The rows of a group lie close to one hidden flat surface of 12 dimensions, which passes through zero. Surfaces can cross.
(in the rows, 128 means zero)
Known rows, each followed by its group:
[103  81  86 109 102  80 125 115 119 140 165 114 164 126 101 117 121 104
 157 119 144] : J
[125  78 113 159 112  91 157 126  85 104 137 195 110 186 167 105 148 189
 187 118 146] : G
[150 125 134 158 110 124  92 141 146 117 127 128 150 151  96 159 161 124
 123 126 179] : C
[151 142 127 125 137 120 121 129 140 115  99 128 138 125 109 157 156 115
 104 161 131] : H
[103 102 111 107 103  89 144  95  91 157 131 132 127 145 114 100 116 123
 144 127 178] : H
[129 158 122 143 144 142 126 127 151 148 133  89 111 157 169 132 160 145
 196 102 163] : G
[147 119 114 154 120 124 138 109 139 109  96 161 137 183 117 147 164 151
 145 110 155] : J
[142 132 100 130 128 143 156 131 166  83 127  82 131 145 108 137 103 110
 139 114 102] : H
[122 150 132  92 114 120 117 131 117 137 137 118 144 130 112 129 116 107
 117 138 142] : G
[104 122  81 115  88 132 107 146 121 168 133 109 156  77  82 125 120 109
  79 149 133] : H
[100 119 148 164 152 119 113 145 116 124 163 139 111 136 185  90 125 158
 146 149 145] : J
[108 122 136 130 116 110 114 119 118 109 143 157 157 105 114 140 134 123
 120  75 100] : G
[178 141 151 185 150  93  82 143  82 113 110 193 150 108 134 141 152 162
 161 106 118] : H
[142 148 137 143 143 125 157 117  98 112 104 119 137 132 131 131 115 123
 129 150 129] : G
[137 115  63 136 108 124 127 148 153 133 145  99 126 110  54 122 139 112
 103 159 136] : C
[151 156 153 172 113 136  97 144  92 138  90 112 153 146 158 166 122 141
 154 105 187] : C
[103 157 125 111 143 107  96 139 121 146 160 143 122 101 121  94 138 132
 117 139 110] : J
[120 155 154 107 115 111 148 150  65 135 165  94 137 118 132 142 135 108
 139 161 137] : C
[127 155 120 138 161 110 169 102 115 132 122 111 130 146 128 118 161 115
 139 179 149] : J
[124 109 133  69  90 108 152 158 131  88 156  95  88 132 123 153 150 118
 113 170 112] : G
[128 154  95  96 118  95 135 124  98 127 132 135 148 109  87 124 133 117
 135 118  99] : H
[165  84 145  91 122 142 115 143 132 153 111 152 111  96 115 139 101 122
  83 148  86] : H
[135 148 122 143 149 127 124 131 141 128 142 143 121 118 117 121 151 136
 135 124 101] : G
[105 129 141 108 139  83 128 144 143  85 151 119 130 146 166 150 186 120
 123 179 141] : C
[120  96 113  44  86 103 138 137 105 157 153 107 157 119 118 151 126  93
 144 129 113] : G
[131 138 120 120 112 123 148 127  95 117 141 127 165 142 129 154 122 124
 178  73 105] : J
[ 81 174 138 121 140 151  98 135 158 138 160 183 128 145 152 100 172 158
  91 135 106] : H
[128 121 123 163 164 135 133 108 159 136 124 113 102 122 144 106 135 136
 157 120 131] : G
[145 199 129 155 135 163 135 148 134  99  95  86 122 131 136 154 131 131
 121 128 128] : H
[163 150 145 127 141 185 138 119 165 134  93 145  75 153 108 127 135 142
  99 132 121] : C
[166 191 143  93  85 186 127 151  89 144  92 124 126 136 121 159  91 140
 132  72 110] : J
[119 144 146 145 155 120 161 100  75 145 131 123 141 152 153  99 107 125
 159 151 159] : J
[109 115 109 112 156 118 177 103 108 146 136 122 127  94 119  94 104 109
 117 156  88] : C
[126 135 148  96 143 138 140 136 149 130 150 133 119 127 126 142 170 114
  84 189 108] : C
[129 154 138 129 117 145 106 130 110 139 131 152  88 113 109  99 111 156
 130  85 122] : H
[132 130 130 123 132 114  93 115 151 125 100 139 110 113 100 118 136 125
  97 136 154] : J
[136 137 157 132 153 131 133 111 123 148 134 118 148 109 115 148 147  98
 108 152 135] : C
[167 117 142 153 128 141  99 117 164 137 147  98 105 123  61 133 130 112
 145  83 158] : C
[141 159 163 126 136 140 153 109 115  89 106 111  98 129 113 130 114 121
 115 123 120] : C
[114  92 136 164 162  95 120 109 148 107 143 161 163 126 144 125 150 123
 126 139 122] : H
[135  81 138 162 152 141 151  94 173 148 139 116 132 165 110 132 146 106
 131 151 176] : J
[ 96 124 193  98 166  72 126  95 126 109 164 140 106  92 134 113 154  93
 100 151 112] : G
[153 136 153 160 155 145 115 145 131 125 118 170 137 112 128 145 153 141
  98 143 104] : G
[119 158 124 125 113 146  89 134 164 132 131 109 112 101 105 131 132 126
 106  93 118] : G
[149 133 177  98 156 132 165 101 123 128 117 110  80 122 138 136 129 101
 128 150 119] : J
[113 113 133  89 100  93 117 130  81 143 127 176 187 133 148 156 144 135
 153 107 107] : J
[131 161 159 111 140 119 122 143 127  95 124 131 101 122 160 151 157 136
 143 117  96] : J
[136 108 157 122 137 124 168 138 108 115 154  60 130 140 172 150 109 108
 196 124 130] : H
[145 119 130 135 109 134 146  98 112 121  86  91 144 135 112 148  84 101
 137 104 162] : H
[ 98 167 109 149 143 123 146 105  92 144 106  86 162 119 164 115  99 115
 146 129 158] : G
[119 148 140 143 115 121 158 120 104  78 148  99 159 123  95 148 107  96
 114 110 114] : C
[130 105 142 144 146 102 127 108 118  97 141 212 103 110 101  98 133 153
 102 107  76] : G
[123 158 137 128 151 146 164 126 114 143 142 127 164 123 140 149 156 116
 127 150 102] : J
[147  79 172 141 140 143 163 105 100 139 100 137  94 122 139 113  87 127
  97 172 153] : C
[128 149 103 120 155 140 146 120 153 154 149 115 131 117 107 121 152 108
 132 149 110] : C
[109  97 148  92 115 156 124 145 129 162 161 157  91 153 163  95 120 161
 133 131 121] : H

New rows, each followed by its group:
[127 147 125  90 110 124 107 140 126 121 113 170 104 142 139 120 139 161
 117 123 110] : C
[121 113 131 131 153 112 168 102 129  94 117 113 146 126 140 131 108  97
 119 152 114] : H
[146 109 116 142 155 105 137 115 107 146 150 184 119 165 124  80 137 159
 164 154 137] : G
[132  91 122 131 121 139 131 127 168 120 104 131 106 160 129 126 133 134
 104 161 159] : H
[136 118 105 141 150 131 152 128 105 148 122 155 129 113 142 112 131 152
 144 150  99] : G
[159 199 157  68 110 131 112 136  75 157  63 116  76 144 144 133 131 141
 119 170 170] : J
[130 151 147 163 161 164 138 122 147 129 172 162  88 163 133  86 146 164
 146 115 106] : J
[104 150 114 157 141 117 147 118 100 124 125 123 116 147 167 101 133 152
 165 137 158] : G
[145  90 150 130 115 106  82 134 147 151 145 127 161 134 120 166 162 111
 157 116 175] : H
[121 175 148 106 122 140 109 112 124 140 102 103 122 138 124 125 103 117
 117 116 166] : G
[130 124 141 148 141 144 123 116 135 142 119 170 161 139 132 147 152 127
 118 121 123] : J
[108 101 163 124 123 154 159 138  99 148 141 117 125 149 199 122  89 144
 153 128 137] : H
[149 161  98 148 132 186 132 133 144 169  99 146 172 122  84 149 141 119
  78 160 122] : C
[114  87  86 141 101  89 121 110 103 106 130 164 129 134 110  76  77 154
 144  83 127] : J
[135 207 150 139 129 185 116 155 128 132  97 115  87 118 146 133 138 149
  99 139 124] : H
[130 161 130 109 116 102 127 129  80 108 108 168 139 156 141 125 145 153
 138 124 130] : C
[136  80 146  74 111 106 126 121 110 143 113 168 122 127 144 144 134 129
 130 127 113] : J
[117  89  99 133  98 151 115 168 151 165 153 119 169 145 131 146 145 132
 125 155 155] : J
[108 113 139 129 171 124 101 102 152 174 142 151 150  53 118 103 119  98
  99 104  93] : G
[107 178 144 143 134 150 124 137 122 128 127 122 159 144 166 148 143 136
 133 121 142] : H
[146 122 151  69 115 131 143 153 130 128 135  87 126 126 125 170 140  93
 107 179 115] : G
[118 135  94 159 124 156 163 140 116 145 132  79 149 140 133 122 112 122
 127 174 152] : J
[109 129 105 167 107 133 129 142 130  98 131 121 137 139 129 127 119 142
 124 108 142] : G
[131 132 177 136 180 107 120  96 149 112 126 184 123 122 141 133 179 128
 114 132 107] : J
[144  85  92 171 134 148 103 133 153 155 132 161 138 149 101  93 103 155
 121 131 148] : G
[138 146 107 136 124 148 139 134 149 116 122 133 109 122 103 128 133 136
 107 128  94] : J
[121 112 157 152 122 112 116 120 129  91 114 140 161 126 142 151 114 120
 116 102 141] : C
[110   4 176 128 169  85 137  95 154 129 155 181 104 110 174 105 144 126
 107 169 117] : J
[129  94  85 151 129 131  98 146 165 167 115  98 147  87 137 131 123 120
 128 133 147] : C
[135  97 150 127  89 185 129 167  85 174 124 157 118 142 154 124  96 162
  96 159 145] : C
[143 137 147 164 149 172  92 146 173 179 129 119 170 125 145 170 174 120
 120 144 160] : C
[131 145 135 105 110 168 135 144 152 126 162 165 127 164  89 142 164 135
  87 150 101] : C
[105  91 161 126 111 123  95 144 148  88 142 128 138 105 161 143 102 121
 110  92 113] : C
[107 180  99 141 130 118 124 125 119 119 117 134 153 130 112 128 155 130
 113 140 138] : H
[134 145 106 128 121 146 131 135 111 152 134 105 135  99 108 121  99 116
 143 111 115] : C
[154 110 118 116 106 162 156 142 129 126 109 137 120 152 137 157 130 149
 134 128 112] : J
[147 140 106 138 110 174 135 127 124 149  95 151 141 139  94 133 111 139
  97 128 133] : J
[122 166 171 130 170 121 122  86 117 129 159 134 117 100 107  91 104 105
 135  84 103] : J
[145 118 143 162 128 147 149 115  91 161 131 159 162 165 123 135 131 137
 136 147 170] : C
[107  93 155  91 106 121 123 108 137 124 116 130  88 107 115 106  92 109
  69 135 137] : G
[ 93 124 145 121 143 110 116 143 149 109 139 105 172  91 163 159 146  99
 103 145 101] : C
[ 98 167 121 146  96 151 101 147 133 110 104  92 132 140 130 130  98 127
  79 138 180] : G
[158 119 100 165 128 119 196 143 109  45 125 111 111 156 110 142 129 143
 143 158 104] : G
[129 153 138 134 147 119 141 121 100 112 156 104 137 104 125 130 108 111
 169  80  89] : H
[113 176 134 114 130 125 137  97 141 120 106 109 125 162 124 133 158 114
 121 147 174] : H
[118 153 154 112 146 146 193 128  66 149 147 117 138 132 176 127 115 125
 150 160 101] : J
[110  43 113 139 136 100 130  79 180 110 145 143 147 121  91 109 103  96
 107  99 123] : H
[119 103 153 129 102 133  83 150 151  94 102 163 139 126 153 151 116 140
  87  98 127] : C
[146 154 124 135  88 148 107 136 137  69  85 124 108 128  90 144  89 134
  98  71 115] : C
[169 141 134 107 137 145 135 141 129 146 116 109 168 103 118 190 142  96
 142 116  79] : G
[124  97  87 139 145 107  83 135 181 167 123 118 138 103 143 127 157 129
 143 135 144] : C
[151 118 126 110 156 140 125 117 141 178 124 161  76 134 136 100 148 156
 152 139 116] : G
[140 148 131 156 127 157 129 138 121 146 119 118 177 120 100 165 144 108
  88 159 148] : C
[138 114 146  89 114 119 110  98 144 150 122 107 106 163 121 122 107 112
 158  96 174] : G
[122 148 103 123  86 145 166 119 100 140 105  50 131 139 121 139  86 109
 148 114 173] : H
[160 102 118 189 142 104 106 124 142 101 107 143 127 124 105 132 143 141
 125 128 152] : H
[117 168 172 174 171 135 111 141 158  88 133 110 124 100 147 151 167 114
  86 156 125] : G
[118 130  83 141 105 156 135 168 138 131 125 103  95 150 156 116 134 164
 131 165 152] : G
